The first 9 rows are patterns. Each new row is the sum of 2 different patterns, raised or lowered, with some noise. Before adding, each is slid sideways (what falls off one end comes back at the other), maybe read backwards, and multiplied by a number that may be negative. Names go in the order of the patterns.
In the rows, zero is written as 128.
Some rows, each with the names of its patterns after it:
[126  95 130 161 106  99 157 133 114 131 142 155 122 132 109  98 152 160
 123 100 113 122 157 109 116 142  99 107 154 107 101 122 118 129 140 112
 109 146 123  99 111 109] : C
[148  95 130 149 118 131 156 156 153 155 119 108 133 109 103 137 119 120
 144 106 121 117 107 108 160  96 107 137 135 116 139 121 157 110 119 104
 141 145 130 150 146 146] : R
[144  97 153 147 158  97 150 136 112 123 120 152 159 103 117 141  97 153
 144 123  98 107 115 112 152 155 135 135 129 127 127 109 135 142 101 102
 136 150  98 148 132 145] : F
[151 106 144 134 117 140 103 157 155 141 116 141 135 130 140 108  98 114
 128 152 129 142 143 104 159 121 139 102 140 131 158 106 123 158 140 151
  98 133 116 148 152 156] : T
[154 138 106 137 118 115 143 106 103 111 113 138 118  98 133 128 159 151
 157 115 161 117 142 104 129 155 106 125 132 127 128 147 128 130  98  95
 160 157 134 159 152 144] : N
[100 128 145 161 130 153 144  96 121 129 128 157 146 101 152 100 136 123
 149 158 143  97 136 104  97 139 133 154 144 138 111 149 148 143 157 109
 131 102 148 133 117 113] : U
[137 143 152 146 148 101 152 149 148 159 114 141 143 124 136 146 102 130
 121 101  97 155 155 113 151 115 109 150 117 134 121 143 115 117 124 106
 131 136 150 151 144 159] : L
[160 152 103 155 159 133 119 154 153 142 133 107  95 124 120 114 130 100
 107 140  97 133 123 157 152 128 123 129 133 149 124 148 114 144 120 136
 116 155 119 152 134 132] : Q
[104 154 148 122 129 112 103 153 141 109 130 149 146  95 105 101 144 160
 157 119 112 108 150 123 153 126 123  96 157 116 158 127 153  96 149 117
 108 131 113  98 116 128] : B

New rows. What belongs after each?
[123  76 173 101 129  83 171  76 107 133 150 122 121  79 128 119 140 174
 115  85 101 113 155 146 135  84 107 140  84 102 124 120 157 141  85 138
 133  90  95 146  91 103] : F B
[130  87  47  68 128 114 155 107 135  74  55 137  89 128 162  69  66 112
  77 105 100 117 151  93  89  64 163  87 109  81  68 116  71 119 125 119
  72  98 116 144 140  98] : F U
[164 179 148 124 151 138 128 150 149 161 183 136 130 194 174 128 118 169
 135 127 140 169 169 110 162 134 174 133 160 191 158 163 119 105 194 189
 140 164 121 139 180 173] : C F
[153 104 149 159 103 132 121  97 113 166 134 120 164 127 125 147 142 131
 101 148 144 102 113 117 128 122 123 145 135 165 155 119 126 145 162 112
 150 126 150 158 107 156] : C L
[129 132 112 160 134 128  89 113 102 124 119 153 113 128 114 114 123 159
  85 130 105 149 124 124  98 139 117 162 146  97 141 118 114 120 120  88
 129 109 116 162 133 148] : U B
[149 160 184 124 190 156 180 101 151 150 151 190 124 134 105 159 172 166
 176 149 150 175 193 180 136 131 117 157 134 137 195 196 162 171 112 172
  93 183 188 175 146 119] : T U
[146 134 101 121 123 107 101  88  89 131  66 107 129  75 118 132 108  92
 109 129 118 102 105  82  82 136 170 117 101 117 102 152  98 117 107 109
 112 122 107  72  90 138] : C L
[ 75 104  66 111 117 103  71  84  82  87 128  74  86 120  86 103  73  72
  93  88  95 119  86  73 140 128 101 102 103 125  93  94 104  59 123 121
 118  77  93  82 140  91] : C T
[110 144  97 149 137 195 125 170 176 118 149 169 153 166 178 100 143 125
 149 151 181 145 140 137 150 113 109 183 167 188 143 127 103 165 175 175
 144 135 128 130 164 181] : U B
[ 83 140 135 146 142 130 134 135 133  82 125 127 138 102 162 115 153 150
 154 112 129  90 133 127 152 134 141 122 137 147 133 169 138 112 118  79
 162 171 151 137 130 155] : T B
[157 118 204 192 166 175 184 192 107 129 181 164 139 138 148 121 159 171
 195 157 127 176 175 174 157 143 113 166 144 106 188 178 163 187 161 116
 157 133 203 208 135 148] : C U
[135 140 138 116 180 130 163 134 139 130 175 101 140 142 161 147 178 144
 150 171 102  97 169 121 133 156 110 109 173 131 112 130 149 147 170 109
  98 134 170 177 185 125] : R B
[160 127 157 165 179 142 153 162 164 175 116 192 175 157 150 143 131 175
 176 156 170 202 117 138 168 120 157 181 121 114 116 122 164 158 158 138
 143 145 124 141 116 143] : F L
[148 139 125  73  74 156 122 135 115  96 160  88 115  91 121 134 135 131
 119  93  95 128 120  81 149  93 118 114 140  80 128 104 111 151 142 136
 154 177 145 147 150 109] : T Q
[116 145 125  92 112 117 128  95  87  97 109 102 113 128  58 114 107 130
 120  53 152 140 108  81 154 116 111 115 118 132 118 105 111 106  76 132
 131 129  98  68 114 108] : C F
[ 90 147 114  87 110  58 107  84  72 134 155 109  93 133  80 124  79 115
 123  85  86 112  95 138 148 105 116  95 129  64 105 112  84 102  89 107
 103 122  92 146  95  79] : F U
[133 139  69  87 130  88 121 132 118 102  94  72 142 104 142 160 112  94
  91 105 109 141 130 110 104 121  93 122  94 101 145  69  95  74 157 108
 113 128  86 143 108 128] : F U
[ 87 107  86 134 139  80 141 119  89  82  57 114 122 119  63 108  84 120
 121  89  82  72 103 133 114 114 121  42 102  99  72  86 132 118 119  80
  66 145  80 134  95  97] : T U
[132 107  74 108  87  87 117  72  80 118  97 106 131  94  87  48 100  68
  77  72  94 106 115  97 107 126 108 110 136  68 101  94  87 136  71  59
  63  97  52  93  81  69] : F N
[156 107 127 146 156 141 122 169 123 159 146 183 111 168 109 114 116 184
 158 150 139 117 119 179 155 156 111 131 106 144 156 131 121 154 177 140
 135 159 146 165 181 129] : L B
[204 155 154 114 174 136 151 158 147 154 119 148 159 159 160 122 152 139
 165 150 127 195 151 136 142 148 116 173 150 154 194 185 157 174 145 136
 172 123 173 107 174 119] : T B
[ 84 126  86 101 112 145  83 123  77 140 134 109 102 126 128 117 109  89
 141 114 112 101  81 126 132 172 128 133 148 118 129 140 115 132 120 136
 101 113  98 118 132  71] : T Q
[116  75  90  96  64  97 108 115 116  94 121 107 105 126  81  86  76 128
  80 127 112  75 131  70  64 107 114 122 103 150  79  89  88  95 113  97
  83  83 111  76 133  68] : T L
[132  91  86  74 121 112 121 106  99 109  98 111  78 119 130 153  98  78
 119 102 125  84 108 107 108  75 125 132 172  75 123  92  71 130 152  99
 102  63  81  81 160 163] : F B
[176 151 141 109 153 118 165 147 153 126 145 105 161 140 161 149 172 146
 124 148 145 119 174 142 146 112 180 167 157 156 101 112 143 144 125 141
  86 100 150  87 152 147] : U Q
[ 97 108 103 121 116 130 117  75 148 101 153 126 124  97 109 122 133 120
 140 102 122 109 137 133 114  83  84  86 121 118 104  90 149 124  82  93
  96 122 128 123  94 113] : L B
[114  94  58 122 102 116  48  98  76 125 129 115  76  85  78 144  88  89
 101  69  61 126 107 117  58  77 112 102  73  86 125 107  89  82  59 103
 111  77 128 114  99 119] : C B
[142 127 145 172 143 141 127 108 179 150 207 133 169 190 164 188 161 148
 163 175 133 137 161 141 166 154 113 119 198 121 152 148 159 117 143 125
 195 143 189 166 161 137] : U Q
[ 77  98 133 104  83 109 130  65 135  92 103  95  76 140  98  95 140  88
  70  64 104  97 102  84  85 110  85 117  75  95  85 101  54 134  93  69
 130  87  67  96  75  94] : C T
[143 119  92  90 105  69 130 117 118  79  57  79 141 142 158 114  85 112
 152 124  69 153 148 112 114 109  82 151 101 132 133 138  97 142 118 103
 144  86 107  83 136 106] : Q B
[125 103 151 140 114 142 112 132 160 152 130 166 135 106 157 162 160 189
 158 100 174 120 123 154 176 186 168 116 159 130  91 147 125 187 150 159
 113 167 163 140 141 150] : R U
[ 86 105  82 153  84 125 125 136 123  96  87 134 148 132 138  96  72 129
 118 105 122 115  87  87  78  88 120 128 139 152 101 105 165 159  84 119
 164 108 117 125  89 166] : F Q
[157 142 156 162 153 124 164 153 151 168 155 124 183 190 170 174 187 128
 129 161 130 138 194 135 144 138 119 168 164 119 155 143 154 115 120 130
 164 148 175 198 153 169] : U L
[118 143 119 120 183 145 158 185 101  91 123 150 110 177 128 156 140 132
 127 160 158 184 158  94 159 133 150 155 172 173 156 158 144 165 140 131
 114 122 118 136 145 140] : U L
[100 135  91 147 115 143 125 122 127 157  76 135  95 143 129 150 152 149
 155 141 139 131 122 155 150 117 174 122 138 165 132 136 119 180 172 163
 114  79  92 125 129 165] : L B
[177 196 175 114 185 199 146 180 161 167 154 129 170 171 155 182 136 117
 139 197 187 151 153 168 156 161 173 177 136 187 170 155 164 143 149 179
 180 163 170 197 174 181] : C L
[130 138 128 113 106 109 110 147  86 113 127 150  77 146 103 134 125  72
 116 161 120  72 135 136  88  97 111 135 168 136 123 142 115 134 163 144
  85 140 107 119 112 118] : F Q
[ 89 113 105 129  80 103  76  98  81 117  86  95 141  97 102 119 149  91
 113  96 116 112 124  77  82  79  78  84 129  99  93  92  49  77 110 137
 124  85 108 116  82 104] : Q B
[141 122 127  99  90  99 125 127 111 112  81 105  51  65  97 124 114 105
  76  93  99 110 100  85  88 100  66 122  81  89  75  65  75 142  95  68
 116 107  56  62  91  89] : U Q
[135 127 132  79 162 127 130 123 165 106 116 156 159 129 105 107 139 145
 128 160 130  85 101 129  99  88 136 124  93 146 148 139 156 132 175 152
 128 160 135 128 151 131] : C N
[217 133 107 154 208 106 144 184 154 143 114 131 171 176 171 159 104 154
 186 196 182 139 190 151 121 179 172 130 182 178 174 159 147 163 189 171
 120 181 166 175 157 140] : C F
[119 131 165 127 150 113  84 102  96 124 117  99 105 103 128 103  82  88
 133 113 140 136 140 128 171 122 135  82 119 133  87 136  98 121 113 165
 112 122  68 113 150 120] : T N
[111 104  97 118 101 146 125 114 104  92  88 132 125 146  82 105 139 121
  88 117 144 120 124 132 124  94 147 109 112 156 155 116 118 124  99 163
  89 110 105 109  77 177] : C B
[157 148 151 197 178 143 140 142 148 153 161 159 149 160 167 155 161 153
 142 189 122 138 143 184 135 194 138 168 193 136 192 152 186 120 193 182
 162 169 138 190 185 128] : F T
[174 201 166 145 180 127 180 163 181 196 187 113 183 159 131 158 170 169
 175 146 154 176 192 157 174 138 141 121 164 145 173 148 131 163 171 156
 135 157 143 142 170 155] : R U
[147 141 157 159 158 170 140 139 178 168 158 161 158 126 168 115 117 190
 115 107 148 168 110 158 159 157 180 175 148 188 183 142 192 197 162 161
 135 140 140 161 182 159] : Q B
[125 132 105 128 162 178 125 144 142  94 145  97 170 188 109 123 137  73
 169 168 132 129 125 112  92 136 148 142 160 115 130 111 135 151 163 126
  85 143 164 124 159 139] : F U
[120  73 139 174 141 135 152  90 175 130 162 171 121 142 157 104 137 118
 107 133 154  95 116 103 145 135 121 129 133 113 158 150 133 147 114 167
 173 118 112 135  72  86] : N U
[147 112 140 122 145 167 196 145 146 134 119 142 165 126 155 161 133 166
 155 173 168 166 142 152 151 203 163 149 152 166 147 171 204 183 132 129
 102 147 167 146 121 166] : Q B
[ 84 114  96  77 100  77 101 138  59 137 115 141  72 130  89  99 113  99
 109 123  73  74  98 124 112 110  78  87  82 114 135 121  72 100 104  61
  85 108 112  94 126  70] : F B
[110 107 155 156 136 165 135 151 130 148 145 149  92 142 188 124 124 104
 145 137 148 130 140 171 133 124 153 174 116 130 126 147 108 153 165 144
 134  87 117 122 145 168] : C F
[123 102 114 141 134 155 189 145 164 140 169 111 173 154 135 166 197 110
 185 156 163 141 178 121 166 154 147 173 163 134 160 173 141 121 122  94
 151 140 107 146 160 124] : R Q
[162 121 117 148  91 168 108 147 117 156 127 153  83 107 158 118 131  81
 111 118 131 141 146 128 107 156 141 130 158 102 168 172 113  96 134 135
 136 139 101 100 106 106] : T N
[119 127 136 122 131 142 129 102 166 148 145 151 144 180 177 178 142 116
 149 159 115 146 100 106 126 136 104 143 110 150 161  89 150 148 146 133
 148 113 166 124 161 153] : R N
[122 153  74 149 158 104 139 115 115 121 150 111 124 163 130 128  97 134
 105  62 135 128  72  97 118 143  85  73 110  89 148 131  81  90 110 132
 152 127 101 160 156  84] : C L
[ 91 124 108 166 150 105 117 116 103  98 105 128 103 130  87 146 114 167
 109 145 105 107 110 151 109 141 129 126 138 175 159 129 116 104  73 152
 162 146 121 140 158 110] : R B
[103  92  64  85  98 112  87 118  67 121 118 132  93 142  78  94 130 139
 114 153 115  76  84 147 133 134  94  76  86 125 138 101 104 131 140 100
  98 114  91 114 130  71] : L B
[138 163 166 141 133 134 120 156 148 127 131 131 128 126 151 156 104 146
 121 137 134 149  98 143 112 115  93 152 150 123 152  99  93 153 113 157
 118 162 141 116 141 122] : L Q
[125 112 129 129  85 139 128 112  96 108 140  88 125 147  84 102 129  99
  68 135 148 124 133 112 115 158 124 159 149  75 147 155 143 139 124 141
 142 154 128 130 139 107] : C L
[185 135 157 166  85 113 146 124 151 186 145 192 143 149 123 180 172 116
 130 163 140 131 149 163 176 135 144 113 187 150 163 154 128 155 104 126
 177 107 110  99 133 130] : R U
[ 82 116 116  86 115 121  71  87  69 109 123  73  92  73 122 115 101 136
 141 152  64  59 145 105 116 156  68 105 108 143 109 136 140  91 108 106
  96  89  91  96 100 100] : F L
[148 102 131 176 143 177 182 123 194 109 138 142 184 175 163 130 151 150
 155 176 165 162 171 156 130 190 142 181 179 157 149 130 145 182 149 113
 119 133 194 186 165 161] : T U
[128 112 100 150 108 107 152 128 102 145 118 141 148  64 145 131 127  61
 165 144  89 130  99 125 161  86 109 125  98 125 123 106  74 102 107 116
 160 155 147 131 131 136] : F L
[116 150 155 128 166 161 156 175 151 179 156 179 132 126 174 181 124 176
 175 180 156 164 154 183 160 130 202 155 153 166 157 156 111 114 108 167
 149 130 163 193 142 124] : R F
[150 116 179 148 152 105 108 143 151 167 182 137 124 166 167 155 196 179
 124 105 190 129 193 167 155 136 164 149 127 167 150 134 168 151 127 154
 156 135 132 135 117 161] : L B
[161 137 145 127 115 134 146 160 135 151 153 126 123 144  93 151 122 124
 126  93 111 170 109 154 157 150 148 121 123 129 149 138 121 134 101 165
 124 161 104 148 140 166] : U Q
[ 98 109 140 103  96  77  75  87 118  77 111  99  90 109 102 111 114 108
  95 102 101 147 114  85 110 112  94 114 143 134  91  85  55  79 107  93
  71 102  89  55  90  66] : Q B
[178 205 134 157 185 199 161 179 173 134 166 158 138 205 156 165 147 146
 133 198 136 199 156 162 143 135 163 210 151 178 152 157 136 110 147 143
 162 137 115 132 137 184] : U Q
[ 93  90  70 101  88  97 126  89  98 139  93  60 148  82  91  68 121  90
 122 106  90  53 115 105 113  95  92  65  88  71 120 120 111  67  98  87
 102  84  63 123 116  84] : C B
